The rows are grouped in 4 ways, from coarse to fine. Each group lies inside one group of the grouping before and may be the whole of it. The rows also spread widely along 11 directions, which tell nothing about the answers.
Known rows, each followed by its group in each grouping:
[ 10   2 -28  11   0   0 -11  -4   3 -11  27  35 -15 -35   3  36   6  10
  15  28   1  18   2 -16 -26   6 -16  10   9  14 -20  -9   0  18  35] : dubab k_597 k_330 k_989
[  1  -9  -4   1 -11  -7   9  11  15  23  18   1 -35 -43  -7  25  -3   6
  18  13 -17   6  -1   3  -2  31 -11 -16  13  25 -17   5 -25   1   0] : Gagob k_438 k_154 k_741
[  3 -13 -17  10  30  -2 -27   9  23  -9   5  17   4   9  14  15 -22  -3
  20 -26   9   8   4 -37  10  -6   0  21 -15   9 -15 -13  -1  14  -7] : dubab k_597 k_330 k_434
[  9  17  18  -5  -8   7  16  -3  -9  -2  47   4 -16 -22   6   6  31 -13
  -2  18  -2   4   1  15  -7   8  -7  16  15   1  -1  -5  18   8  36] : Gagob k_51 k_120 k_628
[ 17  20  22  -8  -4  23  12  12 -24 -18  11 -17   7  34  35 -22  38 -27
  25   3  21   2  -1  22  22  -2 -17  13  -6   1  21 -19  11   1 -28] : Gagob k_438 k_691 k_160
[  6  22 -12  -3  -8  44  -7  13 -20 -10 -15  -9   0  -9  38 -38  -5 -47
 -10  25  15 -13 -50 -31  33   7 -13 -26 -26 -25  28  -9 -11 -28 -19] : dubab k_597 k_402 k_799
[  0  -3  -6  -9 -35  23   6  10 -14  25   9  14 -47 -14   4  -3  -7  16
  19  15  46  -4 -16 -15   2   5 -14 -41  -4  10  -4 -35 -30  -7  -4] : dubab k_597 k_402 k_215
[ -7 -14  -4   4  19 -32  -6  14  12 -21 -23 -23  44 -23  24   4  -4 -14
  -2   5 -74   8   9  -6   3  16 -16  31 -14   0  15  23   0   5 -14] : Gagob k_51 k_120 k_462
[ 25   7  -6  23   1  -9  19 -25  11 -11  38  25  -1 -32 -15  59  49  -6
  19  11 -18  24  13  24 -40   5  -6  47  40  15 -28  16  11  30  30] : Gagob k_438 k_691 k_411
[ 12  -6 -24   8   0  17  -7 -17  -2  -8  -7  40  -6  -8   9  13  12  22
  11  25  14  -7  -4 -35   1  -4 -11  10 -16  11  -8   4  -7  19  14] : dubab k_597 k_584 k_191
[ -6  -3 -55   0  26 -23 -23  18  30   6  47   2 -14   2   4  41   9  12
  20  24 -15   3  26 -13 -12  19  14 -20   1  39 -36   6   3 -23  28] : Gagob k_438 k_640 k_5
[ -3  17 -23  10 -19   5   4  -7 -15   3 -12  -9  28 -14  13  -8  14 -33
 -26  20  -2  -8 -31  -5 -18  -5  18 -22   2 -27  16   1   6 -36  -1] : dubab k_527 k_868 k_323
[ -2  18 -25  10   9   9 -22  -6   1  12 -14  -8  28  20  32 -20  -4 -22
 -30  -1   6 -23 -21 -34   4 -12  43 -13 -32 -11   5   3   1 -45  -7] : dubab k_527 k_868 k_977
[  5  21  19 -18 -33  22   6  22 -40  -5  18  -1 -20 -22  26 -28  14 -12
   4  33  25   1 -17   3   6   8 -23 -25 -10  -7  28 -33   0  -8   5] : dubab k_527 k_668 k_619
[ -7   4   6 -11   0 -42  -3   2 -10  17  32   3   9  19  19  -2   2  33
  -8  -8   6  -7  48  11 -30 -22  27  11  -3  15 -11 -18  31   1  37] : dubab k_597 k_330 k_434
[  3  -4  -1   9 -26  -4   0 -13  -2  44   0  19 -29 -11  10  18  -9  47
  12   1  13  -6   6  -3 -22  -3  21  -7 -14  34 -16 -13 -39  -1  -6] : Gagob k_438 k_154 k_741
[ -9 -26  10  -9   4 -14  -5  21   2  -8  -4  -3   4   8  16  -1 -10  19
  29 -14 -11   6  17 -11  15   1 -22  19 -21  14   9 -17  -9  23 -21] : Gagob k_51 k_120 k_462
[ 17  23  10  -1 -10  41   3   3  -1  33  -5 -14 -25  23  29 -27   3 -26
   1 -12  43 -20 -23 -13  31   3  13 -33 -16   6  -3 -20 -22 -34 -28] : dubab k_597 k_402 k_799
[ -3   7  -1 -10 -14  -4  19   0 -14  12   5 -19   8  -6  14 -25  17 -15
 -16  19 -15 -22  -7   5  11  10  10 -15  -5  -7  12  18   7 -20  -3] : Gagob k_438 k_691 k_411
[ 40  50  25  29  27  26 -16 -10  35  37   7   0 -27 -35  39  18  -2 -36
 -16 -18 -19   4  -8 -19  10  27  23  28 -12  41 -37  16 -34 -20   5] : dubab k_597 k_402 k_215
[ 32  17  -1   0 -24  36  11 -15 -21  14 -28  12  -9  52  28 -14  57  28
  29  22  51 -25  16   6  22  -3  -9 -26 -21  33  -6 -11 -15  -9 -23] : dubab k_527 k_868 k_323
[  9  24  -5  11 -10  29  13 -22  -3  26  17 -11   1  19  11 -13  24 -37
 -19  -5  28 -20 -32  -1   2 -10  43 -12   1 -16  -2   2   3 -37 -11] : Gagob k_438 k_691 k_411
[ -1  -8 -10  -9   1   9  -7  14   8  21  18   4 -30  29   8  -3  -5  12
  24 -12  46 -11  11 -21  16  -1   4 -27 -10  20 -18 -29  -7  -9  -4] : dubab k_597 k_402 k_215
[ 20 -17 -16  40  29  17 -19 -16  50   3 -22   9  13  32   5  50   5  -6
  38 -49   4  18  -6 -26   1  -8  11  39  -6  22 -31  -6 -32  10 -49] : Gagob k_51 k_120 k_462
[  1  10  20  10   5  -4   1  -9   9  15   8  16   0 -71   3  -2 -22 -32
 -40 -14 -28  -5 -27 -30   3  10  21  32  -9 -15  -5  24  -2   5  30] : dubab k_527 k_868 k_323
[  3 -32 -27  -2  -4  -6   3  13  12 -15 -15  11  -2 -16 -14  18  14   7
  35  15  -7   5   5 -17  13  22 -38 -19   5   9  -6   6  -8  18 -14] : dubab k_527 k_668 k_619
[-15 -23   3 -10 -15 -40  15 -11 -16  13   9  15  12 -12   0  -3   3  41
  -6   3 -16 -15  28   1 -16 -13  15  23 -11   4   1  13  11  23  20] : Gagob k_438 k_691 k_411
[ 11  16  43   1  26   9 -18  12  19  28  34   3 -26  10  31 -12 -32 -16
  -2 -58  30   1   7 -24  21  -8  27  33 -23  17 -21 -30  -1   6   0] : dubab k_597 k_330 k_989

New rows, each followed by its group in each grouping:
[ -9 -13  -5 -13  -7   2 -11  19 -15  -2 -27   4   6   1  26 -35 -16  13
   3   8   7 -20  -4 -36  33   3 -11 -16 -43   2  18  -5 -14  -4 -18] : dubab k_527 k_868 k_977
[ -3   6   3 -16 -15  -1   0  25  -9  19  12 -10 -23 -16  22 -17 -13   0
   2  13   8  -3  -1  -6   7  12 -10 -31  -8   8   2 -22  -8 -14  -1] : dubab k_597 k_330 k_989
[-10 -26  25 -13 -10 -22  17  28   0 -16  25  -8  -2 -16 -19   5   3 -21
  26 -30  11  20   5  14  -1   1 -24   9  29 -20  10 -28  20  30  -8] : dubab k_527 k_668 k_619
[ -4   2 -13   0  11 -31  -9   7  20  29  15 -11   3   7  13   9  -8   9
  -7 -10 -11  -5  27  -4 -17   1  26 -10   0  20 -24  -5   7 -19  11] : dubab k_597 k_330 k_989
[-17 -20   6 -28  -4   1  12  39 -12 -15  27 -30  -6  31   4 -30   4 -27
  33  -8  28  -4  -4   8  34   6 -21 -28   3 -17  26 -30  21   1 -29] : Gagob k_438 k_154 k_741
[ -1 -12   8  -6  -3  27  -8  34  -5 -19  -5  -7  -4  24  13 -18  -9 -32
  38 -30  48  10 -25 -18  36  -5 -27  -8 -11 -15  18 -46  -9   4 -51] : dubab k_527 k_868 k_977
[ -6  -7 -24   1  41 -23 -15  24  31 -26  45 -11  11 -15  -1  28   3 -35
  17   3 -37  16  10  -7   2  23  -5  16  14   5 -11  12  26   5  17] : Gagob k_438 k_154 k_741
[ 18  27   2  12  15  -2 -12   8   4 -10   8   3   0 -47  30  19   5 -23
  -1  19 -37  19   0  -7 -12  21 -16  25   0  18  -7   5  -8   1  19] : dubab k_597 k_402 k_215
[ 14  37  11  -1 -10  33  -6  31 -28 -19  11 -36   4  29  55 -15  27 -50
  27  10  23  17 -27  25   9   1 -15 -13  -7   0  32 -44  -8 -31 -48] : Gagob k_438 k_640 k_5
[ -8 -39 -14   3  17 -13   6  12  43  15  13 -11 -10  11 -22  20  -9 -18
  28 -44   5  -1  -2 -14  24  12   9  -8  11   6 -24   5  -7   2 -30] : Gagob k_438 k_640 k_5
[ -6   2   7   0   9   8  -3   3   0  -1  22  -4  15  30   6 -16   2 -35
  -5 -38  42  -7 -13 -15   8 -23  29   8  -3 -25   5 -25  28 -10  -3] : dubab k_527 k_868 k_323
[  8 -12  37 -15 -17  13  28   6 -20   1 -10 -18   1  52  19 -34  28  -9
  34 -30  40 -15   2  20  43 -10 -13   2  -9  -2  21 -17   5  16 -50] : Gagob k_438 k_640 k_5
[ 41  18  15   8  16   4   2  -4  26  29  -7  -4 -17  43  28  20  39  18
  34 -19  13  -6  51  15  14  10   0   7  -5  62 -42  -2 -18  -1 -17] : dubab k_597 k_402 k_799
[ 12  -6  25  -7 -10  21  19  -7 -24 -31   6  19   6   3   2 -23  32 -17
  13  -2  32  -7  -9  -7  26  -8 -24  23  -2 -23  21  -5  28  36   5] : dubab k_527 k_668 k_619
[ -2   9 -17   3  36  -9 -12  33  22 -19  18 -32  20 -15  21   4  -3 -58
   2   3 -46  13 -10  -8  16  26  -5   7   1  -2   3  13   8 -21 -15] : Gagob k_438 k_691 k_160
[ 13  22 -17 -11   5  35 -15  23   2  18  17 -12 -29  41  34 -20   5 -10
  18  11  47 -15  -2 -17  32  10  -1 -52 -20  24 -10 -30  -8 -39 -17] : dubab k_597 k_330 k_434
[-11 -21   7  -8 -33  33  15  16 -12  10 -22 -22 -10  14   7 -29 -10 -20
  19 -12  32  -8 -45 -13  32  -1 -15 -36 -12 -25  29 -31 -29 -14 -61] : Gagob k_51 k_120 k_462
[  6   2  28  14   4 -37  13  -4  24  34 -10 -18  13 -41   8  11 -16 -22
 -22 -37 -46   6   6  10 -17   9  19  27  16   3 -17  17  -6   1  -6] : dubab k_597 k_330 k_989
[  8   8 -27  15  40   9 -50  16  40  24  -1   6 -13   4  38   9 -44   0
   1 -18  -1  -3  -1 -61  19  10  25  -2 -44  37 -33  -8 -30 -24 -12] : dubab k_597 k_330 k_989
[ 26  16 -35  14  27  57 -20  27  26 -28   1 -11 -12  13  20  15  14 -68
  40   6  23  16 -39 -28  39  25 -35 -23   2   3  -8 -19 -17 -21 -42] : dubab k_597 k_402 k_799
[  9 -12 -25  13  46  -5 -10  -4  22 -55  -1  14  41 -20   5   9   8 -44
   3   4 -36   8  -9 -36  22  10 -26  47   0 -21   1  34  36  34  15] : dubab k_597 k_330 k_989
[ 24  16  19   4  16  20   1 -14  -7 -16  -5  14  13  -1  34 -25  17 -20
  -8   4   0 -13  -4 -21  33   2 -10  36 -24  -4   6  18  19  21  11] : dubab k_597 k_330 k_989
[ -3   5  10  11  15 -37 -16  12   8   4 -10 -14  34 -17  32   9 -26 -11
 -10 -30 -39  17  14   0 -26  -9  13  34  -6   1   3  -8   0   0 -12] : dubab k_597 k_330 k_434
[ 14 -18   1  -4 -29  -5  32 -12  -7  21 -27  -1  -8  14   5   0  40  30
  30  14   2 -18  17  20  16  13 -17 -18  -2  28  -5  18 -22   8 -29] : Gagob k_438 k_640 k_5
[  5 -10 -10   0 -22  -2  24  -4  -4   2 -11   3   0 -16  -6  11  25  -2
  13  19   0   0  -3   8 -10   7 -23 -13  23  -2   1   0  -2   8  -7] : dubab k_597 k_584 k_191
[-20 -33 -33  -4 -34   5  16  -2 -19 -18  11  24  -9 -42 -24   8  -5  -1
  14  35   9   2 -40 -17  -9   3 -22 -20  11 -33  21  -4  -2  19   6] : Gagob k_438 k_154 k_741
[ 26  13  17  -2 -23  23  33  -8 -17   6 -30 -17   7  30  21 -18  52 -16
  17   9  21 -13   0  27  17   2 -21 -15  11   3  12  -4  -3  -3 -38] : dubab k_597 k_584 k_191
